There are 8 hidden switches. A switch that is on adds its own fixed numbers to the row, and there is some noise. The rows also spread widely along 12 directions, which tell nothing about the answers.
Known rows, each followed by its switches (1 for on, 0 for off):
[-18 -18 -28  -1 -41  37  15 -17 -23 -18 -26   7  13  34 -22  -7  -5  18
 -24  28   5 -20   3  14 -12  25  91  27  19  -7 -49  -8  18  -9  -1 -37
  10 -11]	1 0 1 0 0 0 0 0
[-11  37   3   5   8  -8 -22 -11  21  18   3  13  -9   8  56  53 -32  27
 -59  -5 -19  26   8  -3  12 -46 -27 -22  31   1 -34   8 -35   6 -11 -12
 -17  19]	0 1 1 0 1 0 0 0
[ -4  -5  54  16 -30  26   1 -17 -23   7 -16 -13  17  33  20  11  11  20
   4  14  -7   7  -5   9 -12  42  70 -16   4  39 -31  -7   3   4  32 -18
  28  -7]	0 0 0 1 1 1 0 0
[-19  10 -43   5 -18  20  13 -14   7 -23 -38 -15   7 -12   9  15 -15  -2
 -19  -2  17  -3   6  -3   5  40  51   6  12   1 -26  -8  11  40 -26 -16
 -14  12]	0 0 1 1 1 1 0 1
[ 28 -37  -4 -44 -38  21  42 -41  12  39 -11 -21   6 -17 -10  23  -4 -33
 -60  -7  33  33   4 -17  23  26  38 -14 -10  18 -53  21 -27 -36   2  -2
  -5  42]	0 0 1 0 0 1 0 0
[-18  19  22 -35 -14   2  -6  43  21  17  -7  17  10 -17   8  -2  -4  33
 -18 -26 -32  79 -37  -7  27  53 -17 -41  -2  81 -31  26 -15   0  31  25
  28  16]	0 0 0 0 0 0 0 0
[-20  16 -32  12  12  17  -8   0  -9  -1  -1  -1 -14 -23  -1   0  19 -15
   4   3  19 -29  14   3 -14 -12   7  -6 -22  15 -34 -23   0  31 -21   0
   3  10]	0 1 0 0 0 1 0 0
[ 23  14  40 -19  27 -33  11  12 -28  30 -22  -2  -2 -63  45  43  15 -71
  30 -49   8  17  -6  -9  18 -20  20 -13 -30  34 -56  29  15  18 -34  31
  55  38]	1 1 0 0 1 1 0 1
[ 49 -38   1 -32 -19   4  43 -34 -10  23 -18  -1   0 -34  50  11  20 -29
 -46 -21 -12  -5  -1   5  16 -24   2   0 -16 -21 -83 -14 -23   6  -6  36
 -15  36]	1 0 0 0 1 1 0 0
[-19  32 -33   1  13   5 -26  28  31  21   9  15  -8   3  39  10   1   0
   0   7 -27  -7  19  31 -10 -25  -7 -23  -3  47 -55 -15  11  18 -19  14
  32  18]	0 0 1 0 1 1 0 0
[-15  52  23 -12  28 -13 -15  -1 -25  -6 -15   9  -7 -42  14  62  12 -35
 -18 -37  33  15 -11 -11  21 -41   9 -21   3  28 -27  20 -27  10 -21 -16
  21  19]	0 0 1 0 1 1 0 0
[-17  14 -22  36  14  14 -12  -3 -10   0   7 -22 -21 -13   0  16   7  -9
  18   6  31 -19   2  -1 -15   5  22 -13 -27  20 -14 -18  18  52 -17   1
  -5  10]	0 0 0 0 1 1 0 0
[-13   7  -3   1 -12  14   7  -1  -3   7 -22  -9   1 -13  15  17  -1   0
 -18 -15   5  20   7  -3   4  21  23 -15  17  13 -23   1 -10  23  -3  -2
  -7   6]	0 0 0 1 1 0 0 0
[ 45  30  59   6   7 -38 -29 -67  21 -30 -26   7   4  -1  65  75 -22  19
 -44 -22 -10  19 -38  -2  13 -33 -25 -15   6 -12 -31  -2 -27  15  -7 -19
  11  37]	0 0 1 0 0 0 0 0
[  3   4  48  24   7 -22 -12 -26  14   0 -23 -18  26   5  56  36 -31   5
  10  -5 -10  16  13 -13  -6   5  26  -5   5  12 -12  -1  17  23 -12  -5
  28   8]	1 1 1 0 1 0 0 0
[-26  -6 -54  -6  -7   7  20   0  46  -2  -6   9   5 -33   3  -7 -18   7
 -51  -3   9  13   9 -18  11   5 -13   4 -13   9 -16  -7 -22  12 -23   7
 -20  17]	0 0 0 0 1 1 0 1
[  8  18  -2   1   7  11   3   2 -30   2 -11  -4  -9 -27  11  31  11 -18
 -18 -20  15   6 -11 -12  13 -17  12 -12  -1   9 -32  12  -4  33 -19   4
  -9   6]	0 0 1 0 0 1 0 1
[-26  42  16   9   9   9 -18  16   6  21 -10 -19   0 -17  39  25  -2   6
   4 -20  -8  28  11  -8   6  29   0 -42  13  47 -19  -4 -10  42   1   8
  -1  12]	0 1 0 1 1 1 0 0
[-49  24 -15   0  11   6  12   7   5  -9 -31  12  27 -39   5   5   7 -29
 -21 -21  24  -7  41 -14   4 -20  12   8  19  12 -11  -7 -28  10 -31 -17
   9  -9]	0 1 0 0 1 1 0 1
[-42  19 -28 -32 -16   4   8   3  -3 -13 -40  13  28 -11 -19  18  12 -51
   4 -14  37 -13  26  23   5   2  83  21  16  35 -54  16   9 -24 -39 -32
  67  19]	0 0 1 0 1 1 1 0
[-39  -4 -15  -5 -13  11  20  13  12 -23 -31   9  30 -27  11 -30  13  12
 -17 -18 -10   7  14 -15   9  15   5  13   0  14 -24 -18 -15  23  -9  13
   2  -6]	1 0 0 1 1 1 1 0
[ 16  -7  66  14 -23 -28  10 -32  14 -49 -51  -1  37  -5  19  37 -42  35
 -23 -29  -6  65 -39 -35  17  32  28  10   6  -7   4  30   5  13   5 -24
  17 -13]	0 0 0 1 0 1 0 0
[  6   5 -25 -10 -14   2  15  18  -9  -1 -20  14  -2 -15   5  31 -24   9
 -46 -24  -7  44 -15 -12  23 -21  14   8  23 -11 -42  36   5  16 -21  -1
 -17  -8]	0 0 1 0 0 1 0 0
[ 26 -41  70  30  -4   8  17 -10 -26  39  -1 -36  22   7  33   9  13 -16
  34   4   1   6  17 -14 -18  15  48 -16 -30  40 -22  -6  31  25  14  27
  29  -9]	1 0 1 0 1 1 0 0

New rows, each followed by its switches (1 for on, 0 for off):
[ -2  -6  25  15 -21 -25 -10 -17  35 -30 -15  20  22  16  38  10 -55  71
 -31  -2 -37  48 -45 -27  19  29  -9  14 -12   5 -17  17   1  12   1   1
  12  21]	1 1 0 0 0 0 1 1
[ -1 -37 -40   5 -40  13  38   5  28  -2 -27   8  25   0  33 -23 -19  29
 -37 -10 -38  18  11  -3   9  13   3  24  12 -19 -41  -4   3  31 -18  28
 -21  -6]	0 0 0 1 1 1 1 1
[-13   3  24   2   6   1 -14  -5   6  12   8  11  -2  -2  20   4  12   7
  -3  12  -4  -5  -8   5  -8  -4  14 -17 -32  45 -33 -18 -11  -8  10   1
  39  24]	1 0 0 0 1 0 0 0
[  3  19  17  -2 -16   6   0 -17  -5  14 -24  -8  10   2  46  31  10  -8
 -26 -24  -9  11  11  10  15  -8  12 -13  32   8 -48   3 -22  19  -9   1
   4  17]	0 0 0 1 1 1 1 0
[  7  27  -3   3   6   7 -20  24   7  41  11  -1 -14   3  42  29  -3   6
 -19  -9 -29  28   6  10   7 -24 -20 -37  17  35 -45   9   4  27  -7  21
   1   7]	0 0 1 0 0 1 0 0
[-37  37  -3  21   6   4 -21 -22  41   8 -22 -17  21   7  41  22 -22   5
 -14   2   3  -5  43   3  -9  18   5 -19  38  24  -1 -20 -13  26 -20 -20
   7  14]	0 1 0 0 1 0 0 1
[-10 -17  -4 -18 -39  30  31 -38   7  15 -19  -8  25   4  14   4  15  -8
 -66  -8  15   3  27   0  16   3  15  -3  29  -1 -46 -10 -52  -9   4  -6
 -24  17]	0 0 0 0 1 1 1 0
[ -2 -52   2  30  -8  -4  24 -22  30 -15  -1  21  28  -1  21 -28   6  12
 -20  14  -7 -27  20 -11 -19 -45 -12  34 -43 -11 -15 -29 -13   6 -19  14
  12 -12]	0 0 0 0 1 1 1 1
[ -5 -26 -22 -22 -22  -6  35  16  31   0 -36  17  30 -22  19 -13 -14   6
 -29 -28 -26  38  14   0  11   8  -4  12  17   2 -34   7  -2   8 -11  23
   3  -9]	0 0 0 0 1 0 0 0
[-30   7  -9  -3  16  -5 -12  -1  -2 -21 -11  23  17 -21  -7 -22  45 -43
  32   4  22 -61  24  19 -23 -37  31  22 -42  35 -45 -31   9  -5 -34  -5
  82  10]	1 0 0 0 0 1 1 0
[-28  62  49  20  15  13 -30 -17 -42  -5 -10 -45  -9 -12   6  70  -3  -8
   2 -16  52  23 -25 -29  20  42  58 -40  11  47  -1  18  -4  40   5 -32
  -2  24]	1 0 1 0 1 1 0 0
[-15   5  32  24  -4  25  18   5 -41  18 -30 -23  27  -7  17  19  12 -20
 -11 -23  15  10  38 -20   0  -5  33  -8  49   5   2   7 -10  38  -7  -3
 -18 -38]	0 0 1 0 1 0 0 1
[-11  16  -8  10  12 -10 -25 -10  32  -5  12  12 -16  -8  18  19  -4   7
   2  12   6  -8 -17  13  -9  -5   3 -16 -45  44 -32 -18   3   7  -9  -3
  37  38]	0 0 0 0 1 1 0 0
[ -5  30   2 -14   0  -8 -12  -5  20  -8 -38   9  18 -19  30  12   9 -16
   1 -24 -10   3   1  18   1  19   5 -12  14  35 -35  -7  -2  17 -20   1
  43  20]	0 0 0 0 0 0 0 1
[ 17  11  52  34  -4   6 -10 -42 -41  -6 -15 -41   1   6  29  58   6  -6
  10 -14  32   5 -23 -13   7  20  43 -16  -6  13 -20   4   6  54  -2  -9
 -10  23]	0 0 1 0 1 1 1 0
[-32  43   9 -20   4   8 -19  -6  14  13 -24  14  10 -13  43  12  24 -18
  -5  -8 -11 -18  24  25  -1  11  12 -26  14  51 -45 -24 -30  -3  -7 -11
  49  33]	0 1 0 1 1 0 0 1
[ 18  41  -4 -36 -21  19 -15 -31 -14  54   2 -27 -34   2  16  73   2 -38
 -41 -19  30  29 -22  19  38  17  36 -46  25  40 -80  39 -22  -9 -11  -9
   6  81]	0 0 0 0 0 1 1 0
[-13 -56  13  10 -26   5  39  13  10  28  -6  10  36  14 -13 -11 -41  31
 -48   9  -6  52  35 -48  -1 -20  30  24  17 -11  -2  32   0 -28   0  -6
  -9 -47]	1 1 1 0 0 0 0 0
[-38  12 -39  19 -10  27  -3   3  12  19 -11 -21   6  13  11   5   1  -3
  -5   7  10 -10  46   7 -11  12  26  -9  28  19 -22 -12   5  33 -23  -4
  -7   4]	0 0 1 1 1 0 1 0
[ -7   7  -5  14   9  -8  -1  -5   4 -26 -24  16   8 -17  31  15   5  -5
  -1  -6  -5 -20  10   6 -13 -33  20  11 -12  -1 -31 -20   7  25 -26  -5
  24  -5]	0 0 1 1 1 1 0 0
[-19   7  17   0   2  14  11 -22  -5  23 -14  -6  18 -18  -1  15  19 -39
 -31  -9  37 -10  51 -18  -5 -38  14  -6  17   7 -17  -8 -40 -13 -14 -24
   4  -7]	0 1 0 0 0 1 0 0
[  8   5   2  -5  -4  13   2 -17  23  15 -11 -18  10 -16  23  14   1  -6
 -26  -8   4  13  13 -10   4  10 -10 -25  -1  26 -28 -13 -15  21  -7  10
  -9  18]	0 0 1 0 0 1 0 0
[ -3  35 -27 -43  -7 -23   5  -5  29   2 -40  29  15 -27  48  33 -14 -34
 -47 -29 -16   6  13  25  28 -28  19   9  37   5 -75  16 -11 -20 -44  -8
  45  38]	1 0 0 0 1 1 0 1
[-16 -18  24 -27 -40  -6  28 -74  19 -28 -39  11  44   2 -36  43 -27 -19
 -87  -4  69  23  11 -32  24 -19  65  32  20 -17 -14  35 -53 -76 -21 -74
  23  15]	0 0 1 0 0 1 1 0
[ -6  13   5  49  -4  -6 -16 -23   8 -40 -27 -12  25  15  32  20 -33  33
 -10  -1  -5  -3  -6 -23   0   1  18  22  15 -19  -2  -5  22  56 -33 -11
  -8  -9]	1 0 1 0 0 1 1 1
[ -6 -18   0   6 -14  18   9 -28   5  28   7 -21 -11   5   5  29 -23   3
 -38  21  26  16   7 -21   3  11  48 -10  -9  10 -22   5 -11  -9  -2 -19
 -10  26]	1 0 1 1 1 0 0 0
[ 12  18  -5  17   9  11  -6 -22 -50 -35 -30  -8  -9 -19  18  24  18  -4
  -5 -14  11 -27 -21  -3  -2  -8  27   6   1 -25 -37 -19  11  61 -16  -3
 -21   4]	1 0 1 0 0 0 0 0
[-35 -26 -35 -33 -27  24  25 -19  36  52  -3 -14  20  -3 -18  -7  -3 -48
 -34  20  45  -5  53  -4   6  21  62   3  -5  48 -39   8 -19 -56 -25 -14
  42  46]	1 0 1 0 1 0 1 1
[-21   7 -20  40   1  11   2  -5 -18  -1  -6 -21  -8  -4  -2  35 -24   5
 -18  -7  35  14  -1 -29   9  -1  27   6  10  -7   3  22   8  51 -33  -8
 -35   2]	0 0 1 0 1 0 1 1
[-17  12 -18 -10   6 -26   0   5  26 -14 -26  -4  14 -40 -17  29 -19 -37
  10 -32  40  33  -3 -22  15   7  22   8 -22  33 -15  35  20  10 -48  -4
  43  26]	0 0 1 0 0 1 1 0
[-24  28  -6 -15   3   4  -4 -24  20  -1  -9   4   5 -21  23  31 -10  -2
 -66  -6  18  10  11 -16  23 -22  -1 -14  13  11 -29  -7 -45 -11 -13 -19
  -9  30]	1 0 1 0 1 1 0 0
[-11  -3  12   3  -1  -5  15  25  -1   1 -27   6  25 -28  -3  -2  -1  -4
  -7 -31   2  34   5 -22   5   4   4   1   9  20  -1  20   2  22 -13  13
  12 -24]	0 0 0 0 0 0 0 1
[-27  -2 -32  15 -36  24  10 -24   4 -16 -37 -22  24  25 -22  13 -16  -7
 -11  11  33  -9  33  -1  -7  27  85  23  35  -4 -23   5  23   9 -31 -43
  11  -7]	0 0 1 1 0 1 1 0
[ -3  -7 -19  -9 -23  18  19 -21  -2  -7 -29   2  12  -6   4   4  -3 -13
 -32  10   9 -14  13  -5   2   3  58  15   4  -2 -43  -6   1  -7 -20 -20
  16   7]	1 0 1 1 0 1 0 1
[-18 -10 -18  -1 -23  26  19 -13 -17  -5 -24   4  13  10  -6   6   7  -6
 -19   7  15 -14  17  11 -11   7  62  13  16   2 -37  -9   0   2  -6 -20
   4  -5]	0 0 1 0 1 0 0 0
[  9 -28  50  19 -13   0  10 -35  -5   5  -1   3  15  14   6  18  -8  13
 -19  13  11   7   0 -17 -13 -15  33   5 -23   6 -20   3  -9 -16  10 -21
  17  -6]	0 1 0 0 0 1 0 0
[  7 -17  12  -4 -11   0  18 -51 -14 -37 -15  24  -2 -19   4  25  11  -1
 -47  -2  27 -22 -25  -5   3 -34  25  20 -32 -22 -40 -16 -37 -10  -2 -25
  -1  19]	0 0 0 0 1 1 0 0
[  3 -15 -25 -11 -48  33  24 -28  -3  -7 -35  -6   8  18  14   7  -5  12
 -31   7  -7  -4  -2  24   0  45  71   9  20  -7 -63 -12   5  10   3 -16
  -5  13]	0 0 0 1 1 1 0 0
[-12  14  27 -30 -16  27  17   2  -7  55 -22 -20  30  -7  33  17  17 -33
 -38 -21  -2  24  48  -3  20   5  31 -31  54  43 -48   7 -30 -13   7   6
   9   5]	1 0 1 0 1 1 0 0
[-35   7 -42   1   1   2  11 -12  52  35   2 -18   7 -20  -3  33 -47 -29
 -65   7  49  22  51 -38  17 -19  24   0  20  11   2  23 -19 -22 -47 -25
  -8  19]	1 0 1 0 1 1 0 1
[-47   5 -12   1 -23  18  15  32 -21   0 -12  23   7  13 -41  16 -24  13
 -31   2  20  38   0  -9   7   0  79  15  24  19 -19  45   8 -25  -3 -38
  20 -29]	0 0 0 0 1 1 0 0
[ 23 -46  12  18 -34  16  19   1  14  48  16   5   6  45  13   9 -33  34
 -45  25 -27  39  12  -9  -6 -29  24   2   7   4 -32  26  10 -20   9   3
  -3 -25]	0 0 1 0 0 1 0 0
[ 24 -10  33  11  -5 -16  10 -15 -14   9 -23   8  13   1  33  37  -2 -24
  -1 -16  -5   2   9  15  -6 -40  37  11   7  -3 -43  15  15   1 -20  -3
  37  -5]	0 0 0 0 1 1 0 0
[ 25 -44  81  57  22 -16   4 -30 -24  -3  20  -2  -5 -13  16  19  13  14
   5   5  18  -2 -20 -37 -26 -48 -11  -3 -69  -1  16 -14 -13  26  15   9
   1 -16]	0 0 0 0 1 0 0 0
[ -9 -29 -43  -6 -21  25  31 -44 -21 -24 -23  -1  -8 -17  -9   6   5 -21
 -22  20  36 -47  11  -2  -8   4  82  34 -34 -27 -58 -28   1   1 -24 -28
  -4  28]	1 1 1 1 1 1 0 0
[-23  31  -4   4 -14  30 -20  -8   0   3   0  -3  -4  14  -2  10   9  21
 -25  13   5   3  -9   9  -1  24  22 -26   9  38 -30 -14 -14  10  16 -19
   3  11]	0 0 0 0 0 1 0 0
[  4  -5   3   9 -13  14   7 -27   2   4 -25  -9  18   1   8   8   9 -25
  -6   4  17 -21  20   9 -10   7  44   3   2  13 -31 -11   7   6 -19 -14
  27   5]	0 0 0 0 0 1 0 1
[ 33 -28 -23 -24 -20   4  12 -53  33  26  13  -2 -27 -13   0  26  -9 -24
 -42  20  31  -6 -23   2   7   6  25  -9 -59  20 -58   2 -13 -31 -15  -5
  23  73]	0 0 0 0 0 1 0 1
[ -8  -5   1 -10   0  24  16   5 -21  28  -6   1   0 -30 -10  -4  37 -36
 -21 -13  26  -6  19  -8  -2 -14   9 -14  -4  27 -25  -2 -28   0  -6   9
   5   2]	0 0 0 0 0 0 0 1
[ 10 -36   9  -1 -23  11  12 -14   3  38   2 -14   6  13   9   4   0 -11
   9  11   2   7  12   2 -10  19  32  -4 -24  31 -47   6  14  -1  -5  14
  27  26]	0 1 1 0 0 0 1 0
[ 12   9   2 -42 -30  10  33 -50 -25 -46 -68  -1  21 -40  10  37  -5  -3
 -65 -46  17  29 -28 -18  39  36  27   6  35 -36 -49   8 -42  20  -2 -22
 -42  27]	0 1 1 0 0 0 0 0
[ 19 -13  13  22  -3  19   8  -3 -10  53   9 -30  -7   4  29  14  -2   2
 -30  -4  -7  22  23 -20   1 -14  -9 -22  19   0 -21   4  -2  31   2  25
 -36  -5]	1 0 0 0 0 0 0 0
[ 16 -20   8   7 -13   8  15  -6   6  52   0 -22   2   6   2  32 -21 -16
 -29  -5  15  39  27 -17   1 -12  23 -13  19  10 -18  32   5  -2 -12   2
  -6  -2]	0 0 1 0 0 0 0 0
[ 15 -16  19  11 -24  39  18  16 -48  62   3 -58 -12   6  -9  28 -11 -19
  14  -1  24  44 -12 -27  14  69  83 -29  -3  51 -29  45  47  31   6  16
  -6   8]	1 0 1 0 0 1 0 1
[ 11 -35 -10 -29 -48  22  30 -23  -1  22 -15   6  11  12  10   1  10 -20
 -15   7   1  -6  -7  30   9  32  69  10 -15  30 -80   6   3 -25  -2   3
  43  42]	0 0 0 0 1 1 1 1
[-37  27 -28  34 -12  15  -7   5  -5 -30 -32   1   8  14 -15  17 -23  21
 -16   1  13   4  14  -6  -8  -1  51  19  40 -16  -1   7  22  30 -27 -42
  -5 -36]	0 0 0 1 0 1 0 0
[-35  16 -11  -8 -22  14   9  18  13  24 -17  -6   7   2  -8  26 -26  -1
 -28  -7  13  48  17  -8  14  24  54 -12  32  36 -20  38   3 -14  -9 -24
  17  -2]	0 0 0 1 1 1 0 0
[-41  18 -26 -11  -7  17   2  26 -31  -6  -7  19  -9 -14 -19  17   6  -3
 -19 -14  21  17 -15  -1  15 -10  34   4   3  25 -39  23 -10   9 -15  -8
   7   7]	0 0 1 0 1 0 1 0
[  6  29 -31  -5 -25  12  -8 -37  21  -3 -30 -34  -6   6  15  55 -46  16
 -46 -10  16  39 -17  -4  23  60  29 -21  44  -1 -29  16   3  32 -11 -23
 -36  42]	0 0 1 0 0 0 0 0
[ 15  35 -52 -13  -5  -2 -19 -31  16   6 -11  -1 -28   5  36  60 -21 -31
 -10  14  12 -27 -10  45   5   1  57  -5  -3  17 -82   2  27   6 -46 -21
  39  72]	0 0 1 0 1 1 0 1
[ -6   2  66  -6  -8  -6  25 -26 -43  -5 -51 -18  33 -30  -2  47  -2 -43
 -18 -40  51  31   0 -33  23  20  75   6  27   6  -2  38 -12  -4  -8 -28
  21  -3]	1 0 0 0 1 0 0 1
[ -6  12 -34 -15  -6   3   4  -8  10   7 -18 -11  -4 -24  -2  20  -9 -26
 -20  -9  23   7   2  -3  11  11  33  -1   2  13 -44   9   9   6 -29  -6
  12  30]	1 0 0 0 0 1 0 0
[ -4  37  23   8 -11  16 -18 -32   0  -5 -21  -2   3  16  63  28   3  24
 -39   3 -24  -8  -8  12  10  11  22 -20  30  10 -43 -23 -24  21   6 -15
   0  22]	1 0 0 1 1 1 0 1
[-16  12 -35   1 -15   1   8 -27  43 -21 -37   6  30   1  26  13 -33  16
 -56  -6  -7   6  35  -6   3 -13  -2  13  40 -24 -24 -12 -16  12 -28 -24
 -20  -4]	0 1 1 0 0 1 0 0
[-19  15 -73   9  -2   2 -17  37  36  21  22  19 -33   8  15   9 -32  15
   5  24 -20   5 -14  27  -5   3  23  -3 -30  43 -53  10  44  16 -32  10
  34  32]	0 0 0 0 1 1 0 1
[-15  27 -60 -25 -17   3  15 -15  17 -13 -39   9   1 -23  29  31 -28   4
 -83 -28  -3  18  11   3  32 -15   0  13  63 -41 -50   6 -27  15 -33 -11
 -43  22]	1 0 0 0 1 0 0 0
[-37  -7 -35 -14  -5  28  38  18 -42   5 -32   4   9 -35 -35   6  25 -50
 -24 -19  44  -6  46 -11  -2 -29  61  18  26  -8 -24  11 -17   2 -28 -20
  -8 -27]	0 0 1 1 1 0 0 0
[ -6  21 -18  34  -7  28 -29 -39  -1  29  16 -37 -30  34   5  43  -7   0
 -20  24  36 -11   7   8  -8   5  28 -22  15  11 -22  -1  -1  25 -14 -22
 -18  37]	0 0 0 0 0 0 1 0
[ -1  -2 -29  -6 -34  43  10  12 -20  24  -7   0  -5  24  34 -12   7  20
 -12  16 -38 -10  -6  33   1  39  56  -6  14  24 -75 -12  23  26   8  16
   2  12]	1 0 0 0 1 1 0 1
[-26   3   7 -28 -13   7  13  -6  -2  24  -9  -1   4 -14 -10  38 -21 -11
 -36  -8  31  43   2 -19  20  22  48 -15   7  36 -30  34 -22 -29  -1 -25
  13  26]	0 1 1 0 1 0 0 0
